The same things were measured in two ways. Each way mixes the same 3 hidden numbers, adds some noise and spreads widely along 3 directions of its own, which tell nothing about the thing.
Some things both ways: the first way, then the second way.
[ -3  10 -12   0  -5 -10  -2   4  -3   7 -17  -7 -16 -14 -18   8]
[  8  23   5 -21 -21   0 -21  10  -3  15  -5 -21  16]

[-22  10   3  17  13   8   3 -24  15  -1  35  10   9  22  24 -28]
[ 10 -17  22   9  24 -11  26 -11  12 -29  26  28  24]

[ -6   2  -6  19  25  36   8 -42  22  10  27  18  24   4  33  -7]
[ 34 -22  -2  29  23  -4  10 -27   5  -3  47  27   9]

[  4  12  19 -10 -21 -13 -11  28 -22  -7 -24 -12 -17   1 -18   8]
[-33  18  -2 -20 -13   8 -21  14   6 -18  -8 -15   4]

[ 12  -2  -6  10   1  12 -15  25 -23  18  15   2   0  -8   7   6]
[ 10   5 -15   9   0  -4 -10 -13   0   1   5  -2   9]

[-23   5   7   8 -17 -12   4  20   2 -10   3 -22  -9   9  -4   3]
[-12   2 -10   6  -1 -11   8  15   1  -7 -14  -9  -4]

[-11 -20 -25  13  17   9   4  11  -1  12  44  -5   3   0  21   1]
[  0 -21 -26  35  22  -9  19  -8  10 -10   7  21  -4]

[ 36 -24 -13 -25  35  17   3 -14  -8  17  10   9   7 -11  11   8]
[ 16  -3 -21  15   0 -10   2  10  -2  24  -3  -3  -3]

[ -5  18   0   8  -6 -12 -14  20 -16   2   1  -3 -14   3  -9  -9]
[-16  14  -2 -15   5   5 -14  -8  14 -18  -9   8  32]

[-10   9  33 -18  -3 -18   1  -7  -2 -25  12   0  -9  44   9 -36]
[-21   3  26  -9  12 -15  16 -12  10 -65 -14  -1  32]

[-11  10  30  11 -25   4 -13  38 -21 -10  13  -8  -3  21   9  -9]
[-17  -8  14   5   1  -7  12  15   1 -27  10 -11 -12]

[ 29 -43 -38 -21  37  21  14  -7  -3  21   8  -2  10 -33   8  32]
[ 11 -10 -57  36   1  -3  -5  10   0  46   0   4 -27]

[-33  54   2  56 -20  28 -17 -18  16   7  -6  18   9  -7   2  -6]
[ 32   7  27 -17   3   9 -12 -13   6  12  57  21  34]

Other things, the second way, with their names:
z_392: [-16   4  -4  -6  -3   0  -5  17   9   4   1   2   1]
z_525: [  8 -12   2  16   3  -8   9   2   1  -7  17  -2  -8]
z_408: [-22 -16 -29  34   9 -15  23  23   6  -3 -21  -1 -29]
z_437: [-12   9  41 -22   3  -9  11  -3   9 -53  -2  -3  36]
z_484: [-23  -2 -12   8   2 -11   9  15   8 -15 -23  -8  -5]
z_178: [  5   6 -21  12 -10  -9  -7   5  -6  10 -13 -19  -4]
z_856: [  3   5 -34  11  -4   7 -23  -9   1  18   6   0  -3]
z_359: [ 6  2 -5  3 -2 -1 -8  1  1  0 11 -8  4]
z_515: [-15  -9 -30  29   9 -10   6  -4   6 -16 -20  -2 -11]
z_121: [-17  12  -7  -6  -8  -1 -14   7   3 -10  -9 -14   2]
z_997: [-11 -14   2  17  15 -19  31   5   7 -28 -13   7   6]
z_744: [ 18  -1 -12  13  -7  -2  -7   3  -6  19  13  -8  -8]
z_967: [ -5  11  -9  -5 -13  -2 -12   7  -1   2 -10 -16   4]
z_176: [-20 -16 -27  28  19 -11  18  -7  13 -22 -12  16  -3]
z_64: [-15  25   6 -27 -23   0 -16  35   0  16 -11 -22   5]
z_768: [ 10   8   0  -4  -9   4 -14   5  -1  11  19 -10   1]
z_975: [  2   6  -4  -1 -10  -6  -6   8  -3   3  -2 -15  -4]
z_929: [-16   6  21  -8  -3  -8   3   5   3 -38  -4 -14   9]
z_459: [ 10  17 -23  -3 -25  -5 -15  22 -10  39 -15 -25 -12]
z_495: [ 18  14  -7  -7 -11  -1 -19   2  -1  22   5  -8  15]
z_747: [-17  13 -16  -8  -5   5 -17  12   6   6 -11  -3   5]
z_991: [-29  22 -28 -13 -18  10 -29  22   5  21 -22 -16  -6]
z_625: [  3   8   5  -2  -7  -2 -18 -17  -5 -23   6 -18  12]
z_315: [-17   1 -15   3   0   0   3  21   8   9  -5   3  -8]
z_552: [ 28 -10 -20  22   9  -2  -4 -13   0  24  32  12  -4]
z_447: [ -1  13  29 -25  -9   0  -8  11   2 -11  18 -13  19]
z_822: [-15  11 -11  -7  -7   0  -6  22   4   7 -18  -9   3]
z_981: [ 15  18  -4  -3  -7  -8 -12 -16  -4  -1 -12 -11  26]
z_152: [ -5  20  21 -26 -12   0 -13   4   2 -12   6 -11  26]
z_125: [-13   5 -17   7   2  -7  -1   5   5  -4 -17  -2   3]
z_721: [ 4  2 -2  1 -4 -2 -2  7  2  4  9 -3  3]
z_352: [12 -4 11  3  7 -1  3 -8  4 -8 28  6 15]
z_500: [  0  -2 -35  19   1  -3  -6   0   3  18 -10  -1  -7]
z_921: [ 15 -11 -14  12   4   6  -2  13   4  35  33  15 -14]
z_485: [ 15   9  17 -12 -10  -3  -7   6  -4   6  17 -12  11]
z_76: [-10   2  -9   3   6  -3  -2  -5  10 -16  -4   3  14]
z_756: [-21  -1 -18   9  16 -13  17   1  19 -22 -36  13  22]
z_805: [ 33   4  10   1  -4 -15   8  -1  -6  10  -1  -5  16]
z_674: [  9  34 -11 -24 -25  13 -47 -11  -7  14 -10 -25  24]
z_309: [12 10 -3  0 -3 -6 -8 -8 -1  1 -2 -7 18]
z_696: [-19  11   6 -27  -2  12 -12  29  12  19  14   6   6]

Some of these things the first way, each followed by its name:
[ -9  31  11  16 -24  -7 -20  26 -22   0  -6  -2 -14   5 -13 -10] => z_152
[ 17 -28   6 -24  22   4   7   1  -9   1  26  -1   3  14  19  -7] => z_176
[  4 -29 -19 -24  19 -24  10   8  -8   2  16 -14 -15   2  -4  -1] => z_484
[  4 -13  17 -15  14  -1   2  -2  -3  -8  28   3   0  28  20 -21] => z_997
[  5  -1 -21  11  12  27   2 -14   7  19   3   8  13 -20   6  15] => z_921
[-20   1 -16  19  -5   7   7   2  11   8   2 -10   3 -14  -4  15] => z_744
[  9   8  16  -2  -6   4 -14  20 -21   1   6   2  -2   9   8  -6] => z_76
[ 21  11  30 -21 -32   6  -4  20 -16 -10 -52 -12  -7 -12 -21  26] => z_991
[ -1  19  12   5  -5  13  -5 -13   0  -1 -10   6   2   0  -1  -4] => z_485
[-19  16   1  25 -24  -2 -12  33 -12   1  -1 -13 -10  -3 -10   7] => z_392
[ 12 -19 -29 -18  24 -17   0   8 -12  13   6  -8 -17 -16 -10   6] => z_967
[ -5 -11   0 -17   6   0  20 -17  17  -9 -17 -14   1  -3  -5  16] => z_178
[  6  24   1   9 -25   3 -19  29 -22   8 -31  -5 -14 -20 -24  17] => z_674
[-14  18   4  18 -21   3 -12  19 -10   0   0  -5  -6   0  -3   1] => z_981
[-20  32  15  10 -17  -3  -6 -11   8  -9 -16   1  -5  11  -6  -9] => z_447
[-22  23  10  23 -23   6  -4   7   7  -6  -5  -7  -1   3  -3   2] => z_309
[-17  -9 -36  21  21  19  14 -28  28  16  14   0  12 -22   9  15] => z_552
[  7  -8  10 -22   3  -3  10 -11   3  -7 -11  -6  -1   4   2   5] => z_125
[-11  28  45  -4 -14  -9 -12  -8   0 -24   0   6  -8  41   7 -37] => z_437
[  4 -37 -38 -24  34 -10  28 -30  23   9   4 -12  -2 -20  -4  19] => z_500
